There are 9 hidden switches. A switch that is on adds its own fixed numbers to the row, and there is some noise. The rows also spread widely along 15 directions, which tell nothing about the answers.
In the rows, 128 means zero.
Some rows, each with its switches (1 for on, 0 for off) after it:
[ 88 121 122 141  94 102 158 152  66  75 146 137 108  85 125 161 102  72
 133 166 147 117  53  79 108 139 113 122 151] | 0 1 0 0 0 1 0 0 0
[117 106 187 110 165 176 141 142 100 134  99  90 136 140 123 113 130 123
 147 106 120  96 176 107 126 106 107 174 131] | 0 0 0 1 0 1 1 0 1
[110 122 231 174 198  99 162 145  62 114 129 124 122 149 109 129 179 108
 132 175 134  92 183 115 112 105 108 153  86] | 0 1 0 1 1 1 0 1 0
[121 119 134 128 145  59 133 124  90 117 140 121 156 120 101  92 135  84
 100  86 164 174 136  65  37 138 173 141 185] | 0 1 0 0 0 1 1 0 0
[182 180 176 141 147  90 101 135 106 136 144 122 108 144 101 136 182  66
 124  81 167 146 180 113 112 141 157 162 125] | 0 0 1 1 1 1 1 0 1
[173 159 147 146 135 104  89 118  84  95 156 147 145 144 117 113 130  86
 123 106 104 166 100 103 140 183 205 143 162] | 0 1 0 1 0 1 1 0 0
[112 135 138 139 117 139 135 111 151 119 153 117 145 147  96 119 114 117
 123  68 117 125  96 164  47 121 153 119 130] | 0 1 1 0 1 0 1 1 1
[ 94 109 172  80 146 136 132 150 119 159  84 138 176  84  99 143 135 116
 166 127 116 113  99 155 139 147 110 147 117] | 0 1 0 0 0 0 0 1 1
[100 124 140 203 151  98  72 122 106 119 142 125 107 136  77 137 158 147
  83 131 123 169 103 140 121 106 154  88  74] | 0 1 1 1 0 0 0 0 1
[126 142 132  96 104  97 106 166 125 116 113 156 109 152  90 142 107  95
 124 134 108 102 120 172  92 138 164 192 119] | 0 1 1 0 0 1 0 1 0
[147 155 163 152 118 117 118 142  65  93 168 137 152 131 151 124 117 122
 148 131  97 137  74 108 117 167 149 138 146] | 0 0 0 0 0 0 1 1 0
[204 174 150 138 117  92  74 169 120 125 117 122 155 131  78 114 140 142
 125  65  85 148 135 113 121 130 140 161 116] | 1 1 0 1 0 1 0 0 0
[ 83  95 195 176 188  91  91 126  76 130 174 130 127 145 140 114 134 143
  92 173  91 141 134 198 124  99 132 110  77] | 0 0 0 1 0 1 0 1 1
[149 143 141 131 109 156 131 116 115 114 153 139 163 118 108 140 115  85
 140  83 107 147  81 131 130 159 143 111 142] | 0 0 1 1 1 0 0 0 1
[128 141 170 178  89 120 134  99 149 137 173  80 174 143 119 136 178 111
 110 129 121 109  72 145  83 169 161 104 130] | 0 0 0 1 0 1 0 0 1
[169 135 175 191 152  95 175 122 160  78 108 128 115 166  42 121 146  89
  85 142 120  74 168 135 104  95 138 135 100] | 1 1 0 0 0 1 0 0 0
[164 114 167 124 160 168 111 126 108 117 127 113 124  73 132 150 108  89
 136 102 121 133 109 137 206 117  88 105 126] | 1 1 1 1 0 0 0 0 0
[105 120 177 147 123 157  80 138  99 182 102 110 144 156 107 141 176 140
 142  97 125 152 121 144 110 139 148 160  68] | 0 1 0 1 1 0 1 1 1
[ 80 136 122 109 110 155 118 145 122 137 126 131 138 122 113 153 155 109
 167 137  82  99  75 169 154 154 127 117 102] | 0 1 0 0 1 1 1 0 0
[110 115 130 119 118 135  54 157 111 175  99 112 120 172 117 121 114 171
 119  76 110 157 147 147  91  92 156 175  89] | 0 0 0 1 1 0 0 0 0
[172 119 169 161 121  82 142 139 133 116  98 113 158  81  63 129 163  68
  96 141 136 112 114  96 140 151 104 119 118] | 1 0 0 1 0 0 0 0 1
[136 124 150 163  60 169 152 136  98 132 178  86 182 150 147 129 159  92
 129 114  72 115 103 129  97 160  93 130 106] | 0 0 0 0 1 1 1 0 1
[111 150 160  93 126  53 105 154  88 127 174 118 149 110 166 132 155 100
 138 168 117 108 102 147 105 182 149 146 165] | 0 0 1 0 0 0 0 0 0
[118 160 148 189 185 127 114 122 104  62 137 123  49 184  88 110 144 132
 118 121 128  99 160 113 107  87 173 144 115] | 1 1 0 0 0 1 1 1 1
[132 124 199 132 145 161 131 102 131 136 124 106 116 151 126 153 134  93
 131 125 158 108 121 155 121 137 168 149 131] | 0 1 1 0 0 1 1 0 0
[176 128 219 199 185 115 120 121 134  94 125  82  96  98 100 127 133 129
  98 141 135  84 120 120 149  81  93 106  92] | 0 1 0 1 1 1 0 1 0
[162 126 143 145 122 134 105 149  94 110 126 128 168  51 112 141  98 134
 135 105  94 165  51 100 175 128  78  87 119] | 0 1 0 0 0 0 0 0 0
[152 163 179 155 153  90 111 156 140 121 157 114 141 115  91 136 139 160
 123  79 101 113 137 187  96  73  84 102  87] | 1 1 1 1 0 0 0 0 1
[176 141 138 166 142 140 129 123 115  88 147  92 123 122 105 101 158  71
 114  81 107 117 159  84 144 131 109 120 134] | 1 1 0 1 1 0 1 0 1
[ 97 103 167 168 190 123 147 100 126  80 178  52 123 117 134  89 148 137
 100 138 111  82 130 117  90  91 110  78 161] | 1 1 1 0 0 1 0 0 0

New rows. What belongs after each?
[173 155 216 174 158 103 127 134 129 140 164  83 141 115 120 135 164 133
 122  82 132 117 141 169 101  84  82 107  88] | 1 1 0 1 0 1 1 1 0
[144 135 122 145 101  70 119 142 126 138 135 138 142  72  67 161 136  75
 102  88 154 174  81 136 107 118 108  87 111] | 1 0 1 1 0 1 0 0 0
[164 121 176 154 145 161 109 127 102 141 114 110 179 101  97 114 129 139
 137  52 108 168 109 101 132 116 106 114 110] | 1 0 0 1 1 0 0 1 1
[145 133 121 118  71 160  92 168 121 160  95  63 157  99  98 130 183 118
 146  74 109 126 108  80 131 151  88 152 114] | 1 0 0 1 0 1 1 0 1
[131 117 208 133 164 111 149 133 125 106 155  79 123 147 151 102 131 109
 115 149 109  53 169 164  96 108 111 153 141] | 1 0 0 0 0 1 1 0 1
[114 141 161 133 158 126  92 149  87 115 143 156 115 150 120 138 130 123
 134 145  80 121 133 186 164 128 134 134  90] | 0 0 1 1 0 0 1 0 1
[114 104 183 172 156 164 163 106  91 121 150  84 145 173 121 103 183  90
 121 111 118 113 177 112  94 128 131 145 122] | 1 1 0 1 0 1 1 1 1
[139 158 156 146 153  91 103 144 120  96 144 132  89 125  93 126 118 114
 122  94 126 114 127 158 103  95 136 137 114] | 1 1 0 1 0 1 1 1 1
[ 97 123 190 149 127  85 127 133 126 104 123 129  98 117 111 154 101 117
 116 166 171  90  62 152  82 118 164 135 137] | 1 0 0 0 0 1 0 0 1
[133  93 165 116 111 125  84 146  93 132 153  81 175 134 164  84  99 137
 105 100  78 137 117 134  85 142 129 165 149] | 0 1 0 1 0 0 1 0 1
[115 134 151 120 145 111  85 141 128 111 101  83  36 126 123 148 133  99
 115 143 189  80 129 111 121 115 157 172 140] | 0 1 1 1 0 0 1 0 0
[163 122 188 147 183 132  90 134 109 148 102 130 193  96  76 113 157 149
 129  98  84 166 133 127 184 131 111 107  89] | 0 1 0 1 0 0 0 0 1
[186 116 175 161  86 139 123 137 111 107 141  50 121 147 151 117 135  87
  94 135 118  83 138  87 114 141 119 177 145] | 1 0 0 1 0 1 0 0 0
[111 102 147 158 162 150 176 121 121  79 118 140 142 177  66  85  88 111
 108  86  87 107 171 127  70  80 131 139 119] | 0 1 0 1 1 0 1 0 1
[147 106 190 176 135 149 125 102 155 146 119  31 136 100 117 126 171 121
 101 120 160  98 100 103 116 120 104 107 115] | 0 0 0 1 0 1 1 1 0
[164 124 201 102 105  86 124 158 112 118 144 128 148 159 152 118  50 112
 111  97 120 108 130 175  42 116 148 201 151] | 0 1 0 1 0 0 1 0 0
[170 144 138 189 129 107 115 126 124  79 168  84 142 108 108 102 157 118
 103 125  78 115  93 103 132 138 115  95 130] | 1 1 0 0 0 1 0 1 0
[134 126 172 134 162 109 117 140  82 104 132 127 151 160 116  87 155 106
 129 153  69 103 148 127 134 163 157 162 135] | 1 0 0 1 0 1 1 1 0
[173 118 223  86 158 138 101 137 117 178 102 123 133 138 145 138 108  83
 136  78 159 129 188 170 132 121 139 197 118] | 0 0 0 1 1 0 1 0 1
[110 155 169 146 133 110 139 124 124 110 171 102 186 118 112 117 162 142
 145 120  91 104  76 134  92 157 139  99 150] | 0 1 0 1 0 1 0 0 1
[189 118 175 160 115 143 150  91 120 127 117 162 182 107  65 147 114  38
 107  78 148 186  86 118 141 162 161 114 130] | 0 1 0 1 0 1 1 0 1
[108  91 177 208 126 143 117 124  99 135 106  78  67 171 113 155 158 117
  84 157 176 116 148 107  98  91 138 161  64] | 0 1 0 1 0 0 0 1 0
[108 113 187 168 149 117 131 130 135 122  93 116 116 112  65 143 165 105
 115 163 138  88 104 136 128 123 125 125  81] | 0 1 0 1 1 1 0 1 1
[ 72  53 138 128 126 151 104 131 129 117 128  86 109 104 121 117  80 110
  81 141  97 105  86 180 108  93  96 121 106] | 0 1 1 1 0 1 1 1 1
[ 77  89 155 130 176 110 159 112 152 119 120 110 140  88  96 127 122 116
 115 137 133  94 105 162 113  89 104  78 129] | 1 1 0 0 0 0 0 0 0
[138 132 199 135 138 160 100 118 108 181 113 103 148 158 128 152 170 127
 144  87 156 151 151 136 122 141 166 169 107] | 0 1 0 1 0 0 0 0 1
[132 166 164 129 148  34  94 158  92  96 179 112 142  89 148 112 156 125
 128 157 108 108 101 126 111 163 132 126 160] | 0 1 0 0 0 0 0 0 1
[169 131 159 157 120 150  91 122 140 149 118  62 110  78 113 145 156  95
 118  51 176 142 111  96 135 111  98 110 114] | 1 1 0 1 1 0 1 0 1
[ 62 103 146 133 135 146  92 113 112 172 100  94 144 108 111 139 172 137
 137 112 163 158  77 106 111 148 162 114 123] | 0 1 0 0 0 0 1 0 1
[179 158 194 117 123 144 174 146 118  96 115 104 112 116 131 161 117  70
 162 109 165  63 138 100 131 126 107 178 158] | 1 1 0 1 0 0 0 0 0
[115 145 132 159 109 120 150 123 174 118 121  77 103 151  76 132 177  97
 110 119 152  69 140 112  70 118 139 136 121] | 0 0 0 0 1 1 0 0 1
[163 157 186 145 149  88 148 119 144 100 152 148 118  98 103 161 107  72
 122 111 154 103 108 183 131 112 126 106 127] | 1 1 0 1 0 0 0 0 1
[154 145 165 148 155 129  73 137  71 107 138 138 108 115 135 133 131 109
 138 142 105 146  94 121 187 156 153 139 119] | 0 1 0 0 0 1 1 1 0
[117 109 145  87 144 154 113 115 134 172 122  81 100 113 150 156 152  57
 128 103 172 114 165 150 157 125 128 158 136] | 0 1 0 1 0 1 0 0 0
[183 117 112 141 100  77 125 139 136  87 136 120 145  91  84  97  83  61
  70  86 115 142 117 105  99 124 111 126 150] | 0 0 0 1 0 0 1 0 1
[142 117 188 137 159 153 146 111 104 113 139  70 143  84 148 131 142 104
 140 121 149 110 111  77 145 134 109 117 167] | 0 1 0 0 0 1 0 0 0
[125 108 149 142 165 102 147 116 142 108 120 114 127  81  66 124 142  64
  95 125 148 119 124 123 130 116 108  91 130] | 0 0 1 1 0 1 1 0 1
[156 137 148 158 128  82 155 135 100 100 176 149 175 138 105 107 104 100
 105  83  96 158 135 129  61 114 127 118 132] | 0 1 0 0 1 0 0 0 0
[132 159 143 152 155  88 128 150  47  69 196 184 113 160 122 119 107  82
 128 118  78 147 152 158 116 121 142 144 117] | 0 1 0 1 0 1 1 1 1
[115 102 172 121 120  32 113 162  83 139 155 108 155 122 131  99 128  96
  91 116 131 140 138 144  22 124 129 167 139] | 1 1 0 1 0 1 1 1 0
[102 160 163 141 161 176 160 103  98  99 159 102 121 186 132 117 176 105
 167 108 123  91 157 105  97 150 174 159 155] | 0 1 0 0 0 1 1 1 1
[163 142 172 148 122  73 118 138 124 125 120 128 172 129  74 108 137 113
 108  95 132 141 117 109  61 150 164 158 133] | 0 1 0 1 0 0 0 1 1
[145 136 148 206 141  70  93 161  85 100 175 103 132 152 100  96 145 165
  84 108  64 145 151 137  78  75  97 117  75] | 1 1 0 1 0 1 0 1 0
[130 124 193 115 147 102 130 173 119 117 100  99  87 121 114 138  97 128
 125 102 164  79 169 136  75  59  91 181 119] | 1 1 0 1 0 0 0 0 1
[ 95 135 163 157 215  91 157  89 164  96 146  82 144 104  88  87 170 144
 125 109 135  86 118 126  79 101 138  65 158] | 1 1 0 0 0 0 1 1 0
[161 105 195 142 184 127 102 130 115 102 104  78 116 129 119  76 105 141
 102 102 131 110 164  89  99 100 134 171 147] | 0 1 0 0 0 0 1 1 1
[127  98 190 151 158 106 131 119 133 107 135  73  84 162 133 110 118  97
  79 145 150  74 170 145  81  92 144 166 134] | 0 1 0 1 0 1 1 0 0
[131 151 195 128 139  58  95 160  74 155 194 120 158 110 162 143 173 108
 131 130 111 142 145 183 116 138 103 135 106] | 0 1 0 1 0 1 0 0 1
[191 173 170 162 170 119  91 111  68 103 165 101 142 142 139  94 165 115
 134  84 124 165 143  49 142 165 177 140 175] | 0 0 0 1 0 1 1 0 0
[171 150 183 162 120  70 113 130 127 130 167  79 179  84  98 120 204  87
 107 110 117 126 104 118 104 168 112  95 130] | 1 1 1 1 1 1 0 0 1
[154  99 199  83 140  92 138 151  82 151 139 118 190 135 156 103 110  77
 118 119 109 129 181 143  94 145 123 193 158] | 0 0 0 1 0 1 0 0 0
[118 154 158 106 163 150 175  91 152 138 129 115 150 112  90 151 175  60
 162  81 171 108 140 127 131 148 151 115 163] | 0 1 0 1 0 1 0 0 1
[137 100 201 159 199 118  92 114  99  98 144 123 126 131 108  98  81 149
  92 110 105 148 124 155 109  87 148 126 124] | 0 1 1 1 0 1 0 1 1
[ 88 113 186 123 211 160 122  96 103 147 118 109 142 100 111 125 162 116
 155  98 152 142 124 120 147 128 144 107 138] | 0 1 0 1 0 1 1 1 1
[ 95 136 152 187 159 144 170 113 104  73 156 148 141 118  77 135 120 121
 135 115 103 127  80 129 121 101 114  65 111] | 0 1 0 1 0 1 1 0 1
[119  84 143 166 134 141 104 107 127 139 153  45 138 135 145  96 158 124
  80 134 103 118 132 122 109 120 119 120 122] | 0 0 0 0 0 1 0 1 0
[193 155 159 167 146 176 153 124 102 107 123 117 166 125  83 125 160 104
 151  68 104 145 149  58 154 128 107 122 121] | 0 1 0 0 1 1 0 0 0
[119 106 176 104 143 108 108 158  92 142  91  92  96  82 115 148 140  84
 128 119 184 122 133 101 121 110 103 161 131] | 1 1 1 1 0 1 1 0 0
[136  90 202 124 168 162 142 152  83 117 105 110 129 123 117 119 114  95
 126 118 115 105 180 119 133  98  76 164 107] | 0 1 1 1 1 0 1 0 1
[ 79 143 185 158 150 106 101 160  64 117 132 139 147 146  96 130 158 183
 154 139  98 131  91 131  81 133 151 141 101] | 1 1 1 1 0 0 0 1 1
[129 152 186 131 102 172 109 154  85 153 148  95 130 163 161 161 147 138
 168 101 115 110 126 141 113 126 122 175 101] | 0 1 0 1 1 1 0 0 0
[133 116 125 156  83 106  82 146 121 122 177  76  92  80 139 150  96  99
  78  86 147 151  81 153  89  86  81 104 110] | 0 1 1 1 0 1 1 0 1
[167 120 163 148 127 121 137 153 116  77 102 109 120 164  84  94 103 103
 100 128  92  81 162  89  99 114 136 190 131] | 0 1 0 1 1 1 0 0 0
[ 88 132 138 161 166 188 151 104 106 113 129 132 143 152 103 136 167 130
 160 136  91 118 112 124 173 138 138  90 106] | 0 0 0 0 0 0 1 0 0
